There are 3 ways to turn a row about zero (a turn may also mirror it). The second row of each pair is the first, turned, with some noise. The first 27 pairs use one turn. New pairs use 2 turns, one after the other, and a turn may come again.
Known pairs, each followed by its turns in order:
[  4.9 -26.8   1.8 -20.0 -12.0  20.4  -9.0   7.3]
[-20.5 -10.5 -24.5   0.7 -16.7   0.4  22.1   1.3] : z_123

[ 14.4  26.7  -6.5 -21.3  12.1   8.3   3.6 -16.4]
[ -3.1  13.6  14.6 -31.3   9.3 -15.5 -12.4  17.8] : z_739

[ -9.9   9.4 -17.5   0.4  -0.2   0.6  -3.2 -14.9]
[-7.7 22.3 -8.3 -4.7 -2.6 -0.6  8.2  9.8] : z_739

[-29.1  10.5   4.4   0.6  12.0   5.4   6.8 -15.0]
[ 0.9 10.6  9.5 10.6 -3.1 -0.9 13.4 31.6] : z_739

[  0.1  26.3  -4.0  28.8   6.3 -32.1  -8.1   9.7]
[ -5.3   0.2 -28.5   0.8 -26.4 -11.2 -12.2 -34.7] : z_362

[ -5.8   6.7  -4.2 -29.5   3.1   0.7 -14.3   2.1]
[-23.8  -9.4  12.8  -3.5   0.8   4.0  11.6 -16.7] : z_123

[ 14.4  -0.2  -4.9  10.5 -18.7   2.0  19.4  28.6]
[ -5.5 -15.8  -7.4  -2.7 -26.3  11.9 -22.4 -14.4] : z_739

[  6.8   2.4  -6.9  -7.3  -5.4  -3.8 -31.4 -22.2]
[ -5.1 -12.4  21.3   6.7 -27.3  13.0   0.7   1.5] : z_123

[  3.7  -8.6  -6.0  -3.6  -6.5   9.2 -20.9 -21.0]
[ -8.1 -14.9   6.5   9.6 -21.8  12.1   5.9  10.7] : z_123

[15.0 20.4 15.5 -5.2  3.0  2.6 -0.6  7.9]
[-13.3  15.7   6.3 -20.4   0.4   1.6  -9.9   3.1] : z_123

[ 22.3  -0.2  -8.3  -6.1  -7.1   3.3 -16.9  -8.6]
[-10.1  -5.9  -6.8  15.1  13.2  -8.4 -11.5  12.5] : z_362

[  5.1  -8.0 -13.1  13.2   4.9  -6.9 -17.5  22.0]
[-14.0 -14.3 -19.5  -1.3   9.7  16.7   6.3 -10.9] : z_739

[  9.5  22.9   0.2 -17.9  20.5 -35.9  -9.3  14.8]
[-19.5 -23.4   3.7 -35.8   4.2 -12.5  22.5   0.5] : z_739

[  3.2  14.1  17.9  10.9 -19.2 -17.3 -15.1  17.0]
[  4.0  17.6  10.7 -17.5 -21.5 -22.9  -9.1  -9.7] : z_123

[-10.2 -12.9  19.5  -8.0  -2.9 -13.9  18.5   8.2]
[ 18.1  -1.5   6.0 -27.2  10.0   9.5   2.0  -9.2] : z_362

[ 14.5  20.2 -46.8  22.4   0.6 -14.6  -7.8 -17.5]
[ 11.0  14.9  21.0  40.5  -7.5  26.8 -23.4  -5.0] : z_123

[-12.9  -9.6  -5.2   0.4   1.9  10.5 -19.3 -36.0]
[-16.2 -17.6  -6.1  17.7  -0.6  27.2  10.5  16.3] : z_362

[-10.3  -9.4 -10.1   3.7 -21.4  19.9   5.4  16.3]
[  8.8   5.8  -4.6   7.9 -19.9  27.8  -8.5  -6.5] : z_739

[  6.2   4.8 -11.6  -2.8  -3.1   9.6  16.1   1.5]
[-0.3  3.4 18.6  2.9 -7.1 -9.3 -1.9  3.5] : z_362

[ -8.8  10.2   7.2   1.6  -2.1  -2.3  29.0 -25.2]
[  3.9 -14.7  25.7  -1.7  -8.3  19.7  -3.4 -17.2] : z_362

[ 19.9  -4.3   2.0  -6.7  -6.9   7.0  14.1 -24.1]
[ 10.5  14.5   2.4  -3.4   2.2 -22.6 -23.3  -4.8] : z_739

[ 12.5  -5.2  22.4 -12.8 -10.0  29.4 -12.6 -19.1]
[-22.8 -14.1  -5.5 -13.9 -15.6   2.1   5.4  28.2] : z_123

[ 1.0 10.9 -6.0  7.1 23.9 -4.9 -3.6 -8.0]
[-14.7  -3.6  -8.1  -4.4  15.8  -8.3   4.9  17.2] : z_739

[  2.6   0.1   2.2   6.3   0.2 -26.9 -21.3 -18.2]
[ -7.7 -22.1 -29.0   2.3   2.5  10.0 -13.4  -7.0] : z_362

[-10.1   5.2  10.1 -11.0   5.5   1.4  14.1  -2.6]
[17.4 -0.4 11.1 -2.6 -2.0  9.5  4.7 -7.3] : z_362

[  8.6  17.8 -21.2  10.7   7.7   4.7  -0.4  -9.9]
[-0.6 13.8 12.6 17.9  5.9 15.4 -9.3  7.8] : z_123

[  9.3  14.4   1.9 -16.7  -2.8  18.8  10.4   0.9]
[12.4 10.8 23.2 16.0  3.2 -3.3 -7.7  3.6] : z_362

New pairs. What belongs after each?
[-20.0  -2.0  -8.4  25.7 -17.7   0.4 -13.5  13.4]
[-19.7  -8.2  14.2  18.6  10.6 -21.0  -2.7 -12.9] : z_362 z_123

[-5.1 11.9 21.9  5.2 10.2 24.1 22.5 -4.6]
[ -0.3  -2.5  23.6  10.0  12.3  14.6   2.5 -31.0] : z_362 z_362

[  7.6  -8.0   3.7   7.8 -12.8  -1.1  17.7  11.0]
[-23.0  -3.8  -5.1  -2.2   8.6   6.9  -8.9   9.9] : z_739 z_362

[-11.5 -21.4 -10.8  -5.0  -1.8 -29.1  -8.7 -15.6]
[ 30.3   0.9 -20.5  -9.1   4.5  19.6  -0.1 -11.6] : z_362 z_739

[-26.3  11.2  15.6  14.1   6.7  -0.7  -1.0 -12.5]
[-17.2   3.4  28.4  11.1  -2.4  11.5   0.3   7.5] : z_362 z_362

[  4.9  -1.1  16.2  19.2 -20.3 -15.5   8.9  -6.8]
[ 22.6  -9.3   9.4   6.8 -11.4 -14.7 -16.6   7.2] : z_739 z_123

[-11.2  11.4  19.6  14.0   4.8   9.4   8.9  -9.2]
[ 13.3  15.2   0.9 -10.4  -5.2 -21.6   4.5   5.8] : z_739 z_123

[ 16.4 -31.8   6.8 -18.4   0.4  13.3 -18.6  -1.1]
[  0.9 -35.2 -14.8  -8.1   4.1   6.1   1.1  21.3] : z_362 z_739

[ -7.3  -2.9  12.8   0.0 -18.7   0.5 -14.5  12.0]
[ -5.4   6.3   5.0 -19.5   6.4  10.1   3.9  14.4] : z_362 z_739

[ 15.6 -24.9 -18.4  -2.3  10.5  14.0  -2.1  12.1]
[ -3.0  17.3  -9.1  -0.7 -17.7  10.3 -21.7  17.9] : z_123 z_739

[ -3.9 -35.1   5.8   1.6  -2.9  -8.0 -25.6 -11.3]
[ -4.9  -0.4 -13.5  19.3  23.7   8.0  26.3 -11.5] : z_362 z_123

[ 17.5  31.8  -6.3  -3.8  -5.0  -4.7 -14.1  -0.3]
[13.1  4.9 21.6 -5.3 -2.2 -1.7 25.8 15.6] : z_739 z_739

[  0.6 -18.2  -5.6  -4.9  35.6  -1.3  -7.9  30.4]
[-12.9  -1.9 -10.4   1.2  32.3  20.0 -24.2  15.9] : z_123 z_123

[-10.1   1.8  12.6 -14.6   3.3   9.9   2.9  10.6]
[ -8.3   5.5 -16.5 -17.5  -4.7   0.0   7.0   6.9] : z_739 z_123

[ -2.8   1.2  -1.5 -12.9  15.1 -12.6 -16.4   6.3]
[-0.7 15.3 -7.0 13.8 -6.9 17.1 -1.2 -8.6] : z_362 z_123

[ 2.9 -6.6 20.0 -1.0  7.8 -8.2 11.0  0.9]
[ -6.9 -11.2  -9.0 -12.0  15.0  -4.8   5.1  -6.7] : z_739 z_362

[  6.1  31.8 -18.8 -14.3  12.5   8.6   2.3  18.1]
[-14.6   5.6  22.3  11.6   6.3   0.5   8.8  33.7] : z_123 z_739

[ 15.5  19.8  -1.5   4.1   7.5  20.1 -11.6   2.8]
[ -9.0  -4.7  24.5  -1.4 -11.6  15.8   4.1  10.3] : z_123 z_739

[-33.2  12.1 -18.2  19.8  -1.4  -7.6  28.0  13.3]
[-30.0 -23.0  -6.5  -1.6 -17.4 -22.7 -28.0  -5.3] : z_362 z_123

[-13.8   6.8  -8.3  14.2   9.6  39.3   4.0   4.1]
[ -7.8  40.0 -10.1  13.9  -3.2 -11.3  13.4   2.6] : z_739 z_362

[  4.5   1.6   0.4   0.2   5.3  -0.8   1.4 -13.3]
[ 7.1 -3.4  3.6  1.0  7.8  7.5 -3.5 -2.9] : z_123 z_739

[-15.8  -5.5  -3.6  13.4  -7.3 -11.0 -12.8  -1.0]
[  5.4   3.6  -3.3  13.7  14.9  -3.7 -11.6   9.5] : z_739 z_123

[16.3 -7.3 -2.8 14.1  9.3 16.2 -4.0  2.9]
[ -9.0   0.2   3.1  -9.3 -13.5  14.9 -15.7   4.1] : z_123 z_739

[-28.5  24.0  -4.3 -26.6   0.9  22.2  15.9 -13.8]
[-10.5  -5.1  30.3  12.1   0.6  14.7 -34.9 -18.3] : z_362 z_739

[12.8 -2.8 12.5 10.8 -3.9  7.7 -6.0 -0.2]
[-12.7   7.6  -2.8   2.2  -1.8 -10.7  -2.7 -14.2] : z_123 z_123

[  2.6 -18.7  15.8  -8.4  -0.3  12.8   5.4  -4.6]
[ -0.9   3.0  -6.7 -16.0  19.9   9.1   9.2   5.6] : z_362 z_123

[  1.8  -7.6  24.7  15.5   9.5 -10.8   9.1  13.4]
[-17.4 -11.3  -8.1 -23.3   9.5   2.7  15.5  -1.3] : z_739 z_362

[  6.1  14.0   4.3 -23.0  21.3   1.8  45.5  -6.1]
[ 22.4  -5.5 -15.8  26.9 -11.4   1.0  35.4  21.8] : z_123 z_362

[-28.3  -5.8  -7.4  14.3 -20.9  -7.0   1.0 -18.6]
[ 32.9   7.7 -11.2  -5.5 -26.3   4.1  -4.1  -5.8] : z_123 z_123

[  1.5  19.9  -2.0   4.8 -32.1 -21.0  -7.9 -15.4]
[-14.8   9.2 -23.8  15.2  -0.2  19.9   7.3  22.6] : z_362 z_362

[  0.3  -3.2  32.4   6.5   4.0 -29.9 -12.9  15.1]
[ -4.4 -24.4   8.2 -25.6   4.1  12.0  21.4 -10.3] : z_739 z_362

[ -2.5 -16.5 -12.9   5.7  -6.9   1.3   3.1  10.4]
[  9.9   7.6  -3.0  12.7  -1.7   6.9 -12.7   2.5] : z_123 z_123

[-11.9 -11.4  -8.4  19.5  -7.2  -7.8   0.3   7.1]
[-13.1 -13.7  -2.8   9.2   5.6  -9.1   0.9 -13.8] : z_362 z_123

[ 21.6  15.8  23.2   1.6   4.9  -2.4  -7.3 -20.4]
[ -3.1 -17.6  15.4   8.4  13.7 -16.1  27.4   7.1] : z_739 z_739

[-21.8  12.3  14.5  16.3  20.7  12.8  -0.9  15.0]
[ -5.9  24.0   0.7 -15.7   3.3  -6.0  28.8  -2.3] : z_739 z_362

[ 38.5  -0.7  -5.5  -2.4  -9.5 -12.5  -4.5   4.5]
[  9.9  20.7  -4.0  -6.9  13.7 -20.4  22.2   0.2] : z_739 z_739

